The rows of a group lie close to one hidden flat surface of 14 dimensions, which may be shifted away from zero. Surfaces can cross.
In the rows, zero is written as 128.
Some rows, each with its group after it:
[126 155  93 127 159 127 159 140 115 154 108 146 113 145 126 144 133]
Q593
[162 167 105 137 161 161 105 127 109 100 150  78 124 126 109 141 136]
Q178
[123 165 141  89 132 117 133  78 163 100 120 177 121 140 108  97  73]
Q459
[160  94  94 156 141 131 116 156 102 162 146 154 120 166 135 132 137]
Q459
[132 138 147 196 136 126 130 153 116 112 131 137  91  88 102 110 154]
Q30
[114 105  56 119 201 121 122 164 132  98 101 165 155 113  97 154 157]
Q390
[ 96 132 162  94 141  78 160 141 141 127 138 139 128 137 113 150 137]
Q389
[140  92  91 122  98 149 161 135 108 161 154 137 119 157 124 130 134]
Q593
[135  87 126 130 136 114 113 162 125 128 150 114 120 124 138 117 131]
Q30
[136 219 144 154 119 103 168 140 104 151 142 102 177 120  98 116  84]
Q389
[111  98 136  74 163  96 160  96  86 202 138 160 118 130 173 121 170]
Q30
[141 104 108 116 171 115 147 154 115 135 114 118 120 124  59 201 141]
Q178
[147  66 152 117 149  92 145 128  99 151  89 158 164 111 123 157  94]
Q30
[125 109 143 169 118  96 134 132  98 107 108 118  96 112 160 144 161]
Q593
[153 130 108 148 126 174 111 105  81 127 137 155  99 131 156  92 148]
Q459
[146  94  90 130 133 115 135  92 158  80 110 132 135 146 174 134 114]
Q389
[204 177 108 173 153 138  68 105 162 174  74  87 180 103 166  87 163]
Q178
[ 81 105 117 185 148 111  72 159 127 110 142 121 153  99  51 170 106]
Q389
[131 124 141 122 161  86 141 141 129 117 133 118 161 112 113 138 117]
Q389
[136  96 133 134 121  87 124 169 141 153 120 140 177 148 126 154 130]
Q459
[132 112 143 151 157 118 143 127 132  76 103 118  17 100 169 135 118]
Q178
[184 150  86 202 127 195 137 144 116  72 132 147 161 163 147 127 106]
Q459
[149 130 160 146  95  87 170 135 159  86 111  77 154  95 113 132 139]
Q390
[ 67  89 137 122 137 113  75 138 151 154 124 165 116 137 134 148  91]
Q390
[106  92 170 173 148 144  92 138 144 143 153 113 122  94 100 150 155]
Q593
[100 137  98  90 186 156  99 120 155 161 145 154  98 133  95 122  83]
Q178
[ 72 133 110 103 173 145  35 126 108 128 122 130 129 100 134 117 109]
Q178
[127  88 140 134 217  93 164 136  78 182 143 118 137 118 199 168 102]
Q30
[163 110 116 107 119 153 126 137 108 121  86 128 132 130 151 135 137]
Q389
[100  78 117  72 160 178  59 106 169 154 194  99 139 133  92 136 120]
Q178
[131 137  98 107 167 116 138 146 106 135 122 146 135 141 155 127 134]
Q390
[ 86 101 118 151 145 161 150 146 203 141 137  99  41  85 118 113 107]
Q178
[126 132 165 159  87 121 102 124 118  87 124  81 167  92 175 106 119]
Q389
[141 136 158 116 164 138 196 159 162 116 140 158  86 116  86 127  98]
Q459
[ 98  85 155  82 123 170 112 136 137 151 167 123  80 127 115 123  79]
Q178
[135 123 143 135 123  96 135 143 114  95 114 120 189  76 163  76 167]
Q389
[160 102 128 114 133  72 108 135 133 113  79 123 136 135 179 135 179]
Q390
[131 133 166 136 108 145 120 113 133  88 119 118 110 111 167 118 172]
Q459
[153 124 128 117 118 219 165 125  89 189 101 122 126  79  83 122 128]
Q593
[104 124 178 142 133 182 155 157 123 128 158 157 157 104 114 119 143]
Q459
[184 124 114 114 131  99 141 177 100 143 106 110 156 164 196 132  72]
Q593
[203  98 137 144 152 125 106 122  94  96 111 153 162 135 167 135 153]
Q389
[161 122 118 132 104 101 127 156  50 123 124  64  91 139 184 148 172]
Q390
[196 147  98 149 184 152 132 196  90 124 131 142 143 136 100 128 170]
Q459
[156 149 141 145 178 144 120 150 104 110 120 141  96 121 111 147 146]
Q593
[137 123 102 136  55 114 158 150  82 119 109 176 103 148  97 105 149]
Q593
[138  94 119  72 179 158 109 162 112 133  83 203 128 112 127 116 138]
Q390
[139 170 112 115 117 121 166 162 123 112 116 116 186 125 141 106 155]
Q30
[147 201 108 160 121 119  97 131  84 160 132 124 190 129  82 104  94]
Q459
[ 66  85 147 111 108  21 123 107 105 155 125 183 124 128  73 150 149]
Q390
[140 111 171  83 132 162 154 103 109 145 149 149 153 148 174 128 138]
Q593
[ 91 119 140 104 135 101 119  98 112 101  98  98 104  86 114 155 135]
Q390
[183 132  75  92  98  82 106 108 125 146 131 124 113 174 174  67 188]
Q30
[177 104  93 134 102 194  85 188 120 140 115 187 163 148 129  67 196]
Q593
[133  94 130 115 125  99 149 124 125 137 141 117 121 115 132 121 149]
Q30
[131 108 163 161  96 120 122 146 153 125  61 141 130  46 127  71 124]
Q390
[133 159 136 187 184 137 109 114 120 125 161 155 124 118  81 126  67]
Q593
[ 83  95  65 140 127 148 130 190  93 119 136 141 112 103 151  90 199]
Q390
[162  98 145 170 151  94  81 136 151  93 160 114 123 154 106 172 110]
Q389
[131 129 177 177 110 153 143  77 155 127 167 145 178 162 213 109 131]
Q459
[135 100 167 113 166 122 141 145 156 135 182 139 159 150 163 127 162]
Q593
[170 131 128 104 172 173 136 118 103  91 108 136  91 114 146 136 145]
Q459
[123 121  48 167  68 137 103 147 117 128 126 145 107 189 142 125 170]
Q30
[202 194 124 168 130 102 204 136 134  98 133 134 117 158 155  89 143]
Q459
[161 126 139  88 120 143 162 159 110 136 163 134 134 155 105 127 135]
Q593
[158 138 117 155  76 140 111 156 129 158 119 183 100 188 131  96 166]
Q30
[171 188 171 188 166  53 124  96 167 108 168 171 108 154 104  99 113]
Q178
[101 138 123 168 129 118 178 118 180 145 187 144 135 137 116 101 141]
Q593
[120  96 157 123  70 155 131 100 121  59 104 202  95 156 158 125 120]
Q389
[127  73 177  74 111 201 129 174 158 112 125 123 116 122 148 143 129]
Q390
[186  96 132 143 162 125 107 123 106 167 137 134 145 144  96 162 144]
Q593
[143 160 139 133 166 151 117 118 138 197 175  93 211 151 154 132 150]
Q459
[139 154 108  96 181 184  93 185 110 115 137 111  65 149  97 172 132]
Q390
[145 163 160  92  75 155 132  82 139 148  99 138 108 149 134 115 102]
Q459
[147 144  89 144 130 107 144 135 141  74  92 169 150 111  74 100 149]
Q390
[ 82 126 102 167 132 112 102 157 171 203 111 126  60 120  95 131 105]
Q390
[114 133 145 110 104 153 110 106 118 119  70 154  70 100 115 118 144]
Q178
[109 115  75  76 224  96 105 167  83 162 122  52  83  80 148 151 171]
Q178
[154  83  95 141 123 138 148 135 152 113  93 179 118 137 113 137 101]
Q389
[127 145 128 125 126  67  58 167 111 149 121  77 141 100 146  84 138]
Q30
[109 132 145  53  95 114 160 118 141 155 142 102 125 126 122 114 171]
Q30
[154 206  96 177 116 139 116 142  66 152  78 123 132 145 113 153 102]
Q389
[142 166 139 121 138 126  98 130 138 158 139 120  68 134 144  89 149]
Q30
[145  82 121 107 124  83 169 141 109 129 199 130 149 185 158 136 110]
Q593
[138 111 109 121 131 124 141 139 163 173 158  83 151 141 105 145 146]
Q178
[148  93  61  96 121  85  98 141 108 142 129  90 133 116 140  87 158]
Q30
[141 134 117 173 140 131 121 136 127 136 131  91 152 122 123 153 113]
Q389
[128  98 178 127 118 101 163 111 112 111 130 177  75  95  62 124 136]
Q390
[ 98 112 122 173 133 126 131 116 120  96 122 171 149 121 128 134 130]
Q389
[113  83 157  99 150  88 147 160  92 139 139 120 143 129 145 180  84]
Q178
[130 130 156 130  91 148 133  93 118  80 122 136 140 139 129 153 102]
Q178
[135 108 191 102  63 123 144 115 120 145 133 120 153 122  87 139 162]
Q178
[221  95 136 131 109 139 144 172  70 134  90 135 142 141 111 154 100]
Q389
[142 124 137  60  83  52 142  80 104 156 115 150 159 110 104  68 167]
Q30
[181 172 168 134 125 107 170 106 149 171 126 147 117 150 146  98 120]
Q459
[127  87  99  99 110 118 130 148 115 105 102 125 162  96 102 125 140]
Q30

New rows. What belongs after each?
[108 100 127 154 116  78 157 113 138 106 132 132 111 123 175 111 138]
Q459
[183 124 135 105 152 124 111 159 148 150 183  87 139 168  53 174  65]
Q389
[164 160 116 111 208 119 130 127 149 183 119 167  92 136 129 101  83]
Q178
[157  87 169 121 138 185 132 157 114  96 153  86 148  75  39 169 183]
Q178
[115 157 174 133 145 151  96 128 129 124 163 117 111  91 102  89 101]
Q178
[ 74  61 142  85  92  99 185 146  93 101 166 158 159 114  72 146 168]
Q390
[133 163 151 107 147 113 152 129 146 126 138 159 133 176 155 137 176]
Q593
[107  89 106 135 112 137 106  93 151 183  98 104  89 106 187 101 162]
Q459
[169 120 139 111 128 142  68 124  95 125  99 144 123 131 163 107 136]
Q178
[176  89 165 184 163 111 107 103 190 118 142 109 135 132 129 153  93]
Q178
[165 112 151  76  79 127 148 145  69 187 142 136 211 130  71 115 119]
Q593
[133  87 112 160 137  73 151  90 108 146 126 133  98 147 154 171 193]
Q593
[137 119 128 140 129  84 153 163 187 136  84  72 117  84 141 114 106]
Q389
[150 141 115 137 158  84 128 118 119 156 138 141  96 126 145  90 156]
Q459
[104 147 119 166  93  96 118 132 117  94 105 116  85 137 158 130 129]
Q178
[136 128 114  75 150 138  87 124  99 148 122 156 145 138  77 143 152]
Q178
[171 133 167  99 166  88  82 174 136 140 130 195 134 200 131 148 123]
Q390
[144  93 158  55 175 185 155 148 127 181 194 119 185 145 134 139 138]
Q593
[ 88 117 159 121 136 158 158 144 117 152 153 164 136 141 103 158 169]
Q389
[209 144 158 103 137 125 119 104  79 106 127 114 150 133 174 109 181]
Q178
[ 99  68 100 121 136 115 112 147 119 177 136 152 139 159 134 166 140]
Q593
[112  90 120  87  91  94 131 104 131  81 172 117 112 137 118 107 180]
Q30
[ 99 125 173 111 138 145 129  82 180 158 168  73  89 111  93 155  72]
Q178
[139 133 142  86  85  96 129 146 118  97  93 218 106 132  74  82 138]
Q459
[129 122 179 157 149 120 136  89 187  99 145 138 105  92 131  94 147]
Q178
[151 142 129 211 109 101 135 195  92  94 152 147 107 137  83 123 112]
Q459
[148  64 107 188 149  86 135 162  67 138 184 148 108 111 130  83 150]
Q30
[141 159 113  77  91  98 193 146 128 161 133 168 113 163  94  93 125]
Q459
[134 166 130 183 119 141 108 126 129 106 166 114 176 116  92 103  88]
Q389
[132 147 115  91 133  97 101 143 119 154 104 144 198 154 175 112  79]
Q30
[137 154 127 124 160 150 122 120 150 144 112 192 154 162 191 105 143]
Q593
[172 132 101 114 170 113 161 157 102 144 127 126 149 140  75 164  97]
Q389
[ 89 165 108 134 159 149 154 110  80 108 149 121 106 138 185 139 179]
Q593
[144 111 188 132 123 177 133 148  83  74 111  70  94  49 141 132 147]
Q178
[135 145 162  96 119 135  79 151  74 143 142 107 134 110 113 109 130]
Q178
[121 122 100 106 121 152  96 115 137 142 121 133 164 147  97 155 120]
Q178
[ 96 193 115 144 147  78 136 180 138  93 145 130 180 112  73 106 143]
Q390
[ 80 157 111 124 151 104 135  76 136 163 105  95  91 100 168 126  89]
Q390
[192 186 163  96 134 135 175 117 118 193 113  79 130 147 156 147 129]
Q459
[110 157  62 106 205 124 152  98 127 150 107 165 100 121 151 110 134]
Q390
[175 103  40 119  92 128 188 150  70 151 157 104 151 180 165 111 149]
Q593
[159 145 145 131 151 132 175 107  97 136 146 132 103 116  66 153 198]
Q593
[170 100 165 116 113 137 137 109 152 167 128 110 115 168 143 175 157]
Q593
[109  95 164 127 110 122 118 152 174 133 116 145  91 112  83 138 139]
Q390
[212 140  75 185 161 134 174 138 128 142  99 161  99 123 123  92 154]
Q593
[162  96 100 142 119 120 118 170 120 133  68 126 116 113  90 155 118]
Q390
[135 137 135 120 142 119  52  97 127 131 136 120 128 138 108 138 116]
Q178
[126  85 144 151  96 120 169 143 133 161 106 120 151 126 169 146 120]
Q459
[105 127 109 137 171  89 171 114 113  96 155 177 142 109 118  99  85]
Q459
[175 191 148 133 129 144 149 147 131 111 111 103 138 127 110 130 126]
Q459
[144 105 140 149  98 121 188 102 132 147 148  83 118 126 168 127 143]
Q593
[144 133  76 135 120 175 137 133 114 189  86  73 149  99 149 121 145]
Q459
[146 125  91 166 196 131 148 156 116 106 121 147 174 100 118 128  98]
Q459
[135 100 156 123 108  60 122 161 132 179 112 155 162 163 130 155 153]
Q389
[132 148 202 109 102  55 114  88 126 187 111 122  98 124  67 157 127]
Q178
[133 129  89 132 110 134 136 140 134 158 179 141 160 178 111 115 122]
Q593
[130 127 158 123 123 101 173 115  99  65 162 155 112 121  46 148 129]
Q390
[117 106 180 116 139 198 131 131  99  86 124 141  67  72 107 123  92]
Q390
[142 123 152 138 114  76 106 127 130 107 121 154 119 144 117 131 129]
Q390
[225 110  73 102 170 182 137 146  73 168 133 124 134 170 146 148 152]
Q593
[113 130 102 141 109  99  93 133 101 142 119 140 158 139 133 114  99]
Q30
[137  95 173 117 167  99 101 116 126 131 129 163 127 124 102 149 110]
Q178
[115  69 115 118 138 121 138 122 108 127 201 144 169 163 190 121 183]
Q593
[209 117 168 126 168 118 124 177 129 130 171 143 173 143  99 105  88]
Q593
[126 111 157 151 123 148 117 122 133 102  58 171  98  89 129 137 111]
Q178
[ 75 148 128 125 121  76 115 123  87 187  99 156  72  87 124  88 147]
Q390
[ 75 154 113  92 136 129 122 158 131 191 113 122  96 104 129 103 150]
Q390
[ 57  57 167 140 143  64 143 128 164  97 130 138 134  61  70 162 156]
Q390
[100  98 121 149 142  68 112 126 118 109 108 112 129 113  83 189  92]
Q390
[175 184 109 166 167  97 189 117 131 136 127 147 153 154 128 121 103]
Q389
[ 94 140 112 157 117 105 131 123 173 195 148 109 116 123 146  84 116]
Q30
[194 156 141  96 121 135 109 163  97 144  45 107 107 107 118 131 128]
Q390
[176 144 185 129 133 115 128 150  98 134 116 120 129 102  69 151 151]
Q593
[110 152 102 151 152 116 138 100 165 162  94 110 201  72 145  80 116]
Q459
[154  84 139 169 156 151  84 141 107  76 115 142 118 113 110 162 120]
Q389
[112 101 128 134 107 135 122 133 164 159  91 135 104 115 128 131 126]
Q178
[130 108 144 153 125 169 126 128 169 115 155 174 122 144 116 113 156]
Q389
[153 116 141 195 149  95 167 119 112  77 140 114 157 125 162 155 125]
Q389
[157  95  71 123 130 158  90 117 133 140 115 121 158 152 112 149  93]
Q389
[164 137 134 134 189 167 147 143 105 128 168 128 126 116 112 126 126]
Q593
[141  98 144 118 191  94 210 165 118 142 116 135 140 108  77 199 108]
Q178
[ 95 137 127 128 151  99 154 142 153 149 114 129 101  83  53 139 131]
Q390
[243 151  75  98 137  89 164 115 102 123  68 202 149 180 125 112 133]
Q390
